The rows are grouped in 2 different ways at once. Each group adds its own fixed numbers to the row, and there is some noise. The rows also spread widely along 3 directions, which tell nothing about the answers.
(in the rows, 128 means zero)
Some rows, each with its group in each grouping after it:
[ 75 119 125 121  41 104 108 127 119 102 112 147 179 136 134  77 126  69
 154 123 128 131 138 141 131 108] | K327 dobet
[106  98 146 136 111 116  97  93 128 121 136 124 177 111 124 117 117  70
 135 147 146 136 130 163 130 141] | K109 Moruf
[ 56  85 115 117  71 143 119 145 133 112 155 137 144 137 143  73 150  83
 158 115 132 113 114 126 119 107] | K363 mil
[104 144 100  88  41 177  95 159 152 138 129 179  90 111 142 106 181 113
 122 136 169 120 159 119 169  84] | K782 ligel
[113 111 104 138 137 205  97 120 174 137 176 127 132  72 123  84 192  83
 139 113 162 114 105 179 155  73] | K109 pabes
[103 108 114 138  81 111  87 110 134 105 135 147 153 126 131  99 127  66
 136 140 141 140 147 149 137 110] | K782 Moruf
[ 78 105 127  77  12 157 142 175 133 113 125 143 141 148 161  72 159 110
 155  98 136 101 125  99 122 113] | K363 pabes
[ 72 122  90 143 117 161 103 122 169 121 167 153 155  95 130  70 171  60
 148 141 167 130 115 168 150  72] | K327 Fule
[ 87 116 114 109  23 123 102 147 131 106 122 155 140 140 146  89 119  89
 130 132 131 124 161 126 125 101] | K782 dobet
[ 96 117 111  95  80 180 101 152 149 141 137 151 105  86 153 106 166  97
 132 149 177 121 134 135 164  98] | K109 Fule
[ 87 114 165 114  42 101 122 116 112 109 133 136 175 126 141  96 102  57
 152 125 109 108 132 148 126 143] | K109 ligel
[ 94 109 110 143  71 169 112 122 147 120 159 140 139 142 138  66 155  59
 165 123 130 123 115 156 139  56] | K782 mil
[ 73  91 103 124  87 151 128 141 150 121 159 133 160 123 128  63 162  92
 149  98 148 110 120 138 124  94] | K363 pabes
[ 85  91 154 137  60 151 128 119 133 117 158 113 155 126 153  86 121  48
 172 114 101 109  89 166 135  98] | K109 mil
[ 97 115  89 126  99 109  66 116 127 114 119 145 175 114 118  92 133  84
 107 148 153 135 160 157 123 123] | K782 dobet
[ 87 105 104 165 132  96  76  96 126  97 145 137 225 103 102  74 119  51
 134 142 144 138 142 183 114 116] | K327 dobet
[ 84 102 123 147  60 137 118 122 152 108 169 142 156 145 150  58 123  63
 159 119 125 127 114 153 147  70] | K782 Fule
[ 60 106 127 136  57 106 112 122 121 108 131 151 180 136 138  82 120  47
 162 136 107 123 133 166 117 102] | K327 mil
[106 123 113 111  42 157  92 139 144 112 106 158 116 120 148 103 153  90
 140 141 157 131 144 126 150  95] | K782 Moruf

New rows. What belongs after each?
[109 118 109 137  77 144 103 118 150 121 138 137 135 116 137  90 148  78
 146 143 147 133 137 143 151  87] | K782 Moruf
[ 82 109 163 133  63 104 122 114 108 123 132 126 182 126 142  99  94  60
 148 127 111 116 135 152 126 144] | K109 ligel
[ 93 109 123 120 106 115  79 143 123 116 119 147 151  94 133 113 119  74
 122 153 168 134 151 145 128 156] | K109 Fule
[ 85  99 111 110  65 134 117 131 135 111 144 134 145 131 142  92 150  92
 156 122 138 122 124 118 132 111] | K363 Moruf
[ 64  97 117 101  75  99 105 153 103 107 121 150 175 143 134  97 125  77
 129 145 134 122 156 124  87 163] | K363 mil
[ 88 106 157  94  48 121 119 146 101 124 110 145 130 123 147 112 121  71
 141 149 130 117 139 143 116 153] | K109 mil
[120 124 111 107 101 206 101 122 158 147 130 145  89  87 148 122 188 106
 136 151 180 119 128 140 174  93] | K109 Moruf
[ 88 118 122 125  51 176 128 132 161 124 157 152 115 121 140  82 167  88
 151 112 144 111 120 137 171  49] | K782 ligel
[ 85 123  94 142  98 174 116 117 166 134 168 155 159  99 119  68 171  76
 156 121 149 119 115 162 171  51] | K327 ligel
[ 80 118  82  74  68 187 118 181 164 135 131 169 100 109 159  95 192 121
 123 126 178 118 133  92 149  92] | K363 Fule
[ 92 116 126  95  86 197 101 150 139 143 136 141 102  96 149  99 168  94
 133 140 149 118 116 141 150 101] | K109 mil
[113 104 107 131 130 184  92 111 161 128 152 132 127  70 133 103 171  88
 139 142 172 131 110 158 152  90] | K109 Moruf
[112 111 106 110 105 205  99 129 168 140 149 136 110  85 142  94 182  96
 135 121 176  99 104 145 175  82] | K109 dobet
[ 87 113  68 101 107 189  97 147 165 129 152 150 118  92 134  91 187 129
 123 118 186 112 130 109 137  84] | K363 dobet
[ 70 126 103  84  27 169 106 169 141 122 104 161 110 109 162  96 179  94
 148 142 151 125 144 129 149  90] | K327 mil
[ 82 130 108 135  93 103  86 109 131 103 138 150 192 105 107  89 125  58
 143 137 146 135 157 159 131 128] | K327 ligel
[ 84 127 143 134  27 140 130 131 140 124 142 145 154 135 143  75 130  71
 163 112 125 116 124 136 145  83] | K782 ligel
[ 73 117 138 150  75 107 109  98 135 106 144 143 207 133 121  75 108  43
 170 122 115 129 129 172 136 103] | K327 ligel
[ 89 105 122 125  39  98 106 144 120 106 117 143 171 145 133  90 106  82
 132 135 127 129 165 138 121 123] | K782 dobet
[ 88 107 103 133  63 170 109 136 169 119 166 151 126 129 148  63 152  72
 157 125 142 122 117 146 160  54] | K782 Fule
[110 116  74 144 118 185  80 118 173 123 158 144 126 108 125  82 173  97
 121 128 166 124 134 148 161  48] | K782 dobet
[ 98 115  92 128  87 153  72 141 150 120 130 148 151 120 117  86 161  94
 126 130 153 133 151 147 131 100] | K782 pabes
[ 63  89 135 142  81 129 145 129 137 107 170 129 185 151 140  47 112  61
 172 105 120 115 104 134 131  97] | K363 Fule
[ 96 110 120 114  38 101 100 161 115  98 116 140 159 137 136  89 122  77
 136 137 125 130 156 140 114 122] | K782 pabes
[ 97 123  71  98  77 165  97 168 150 133 121 161 129  90 128  92 196  98
 130 135 171 117 139 138 152  95] | K327 pabes
[ 83  94 170 158  73 122 133  88 123 116 172 117 193 134 139  82  90  46
 172 104  95 114 101 169 141 106] | K109 ligel
[ 88 114  98 113  80 191 118 141 155 124 151 145 116 112 151  83 174 102
 155 118 158 117 115 118 154  77] | K363 Moruf
[ 86 123  99 165 136 121  79  92 133 117 156 140 210 103  98  84 142  56
 134 133 151 133 150 189 140 116] | K327 ligel
[ 77 133  97 134  99 171 113 114 170 132 164 143 153  95 128  81 176  73
 157 113 149 116 122 166 173  61] | K327 ligel
[ 73 103 121 140  79 107 103 127 128 102 142 153 182 141 133  77 108  56
 154 142 123 140 144 150 130 117] | K782 Fule
[ 82  92 126 119  87  98  96 120 113 104 119 142 181 135 126  95 113  85
 137 138 141 129 156 124 103 161] | K363 Moruf
[ 74 141 113 103  46 129 104 145 135 117 109 158 151 106 130  92 153  90
 131 145 148 127 161 143 154 114] | K327 ligel
[ 79 119  99 134 106  99  76 129 138 112 122 165 187 103 121  91 135  69
 134 157 160 150 155 165 130 123] | K327 Fule
[ 58  86 149 142  45 112 150 124 121  88 162 109 215 170 140  53 108  59
 176  85  93 103 113 134 101 114] | K363 pabes
[ 78  88 160 136  69 151 139 106 134 117 159 115 150 130 154  82 121  49
 178 118 102 111  96 164 134  93] | K109 mil
[ 91 114  97 142  81 196 103 138 179 131 180 153 109 110 153  66 174  86
 153 126 160 125 114 144 171  35] | K782 Fule
[100 111 151  93  59 136  96 127 119 119 107 134 130 113 157 116 136  81
 144 152 139 122 143 134 136 142] | K109 Moruf
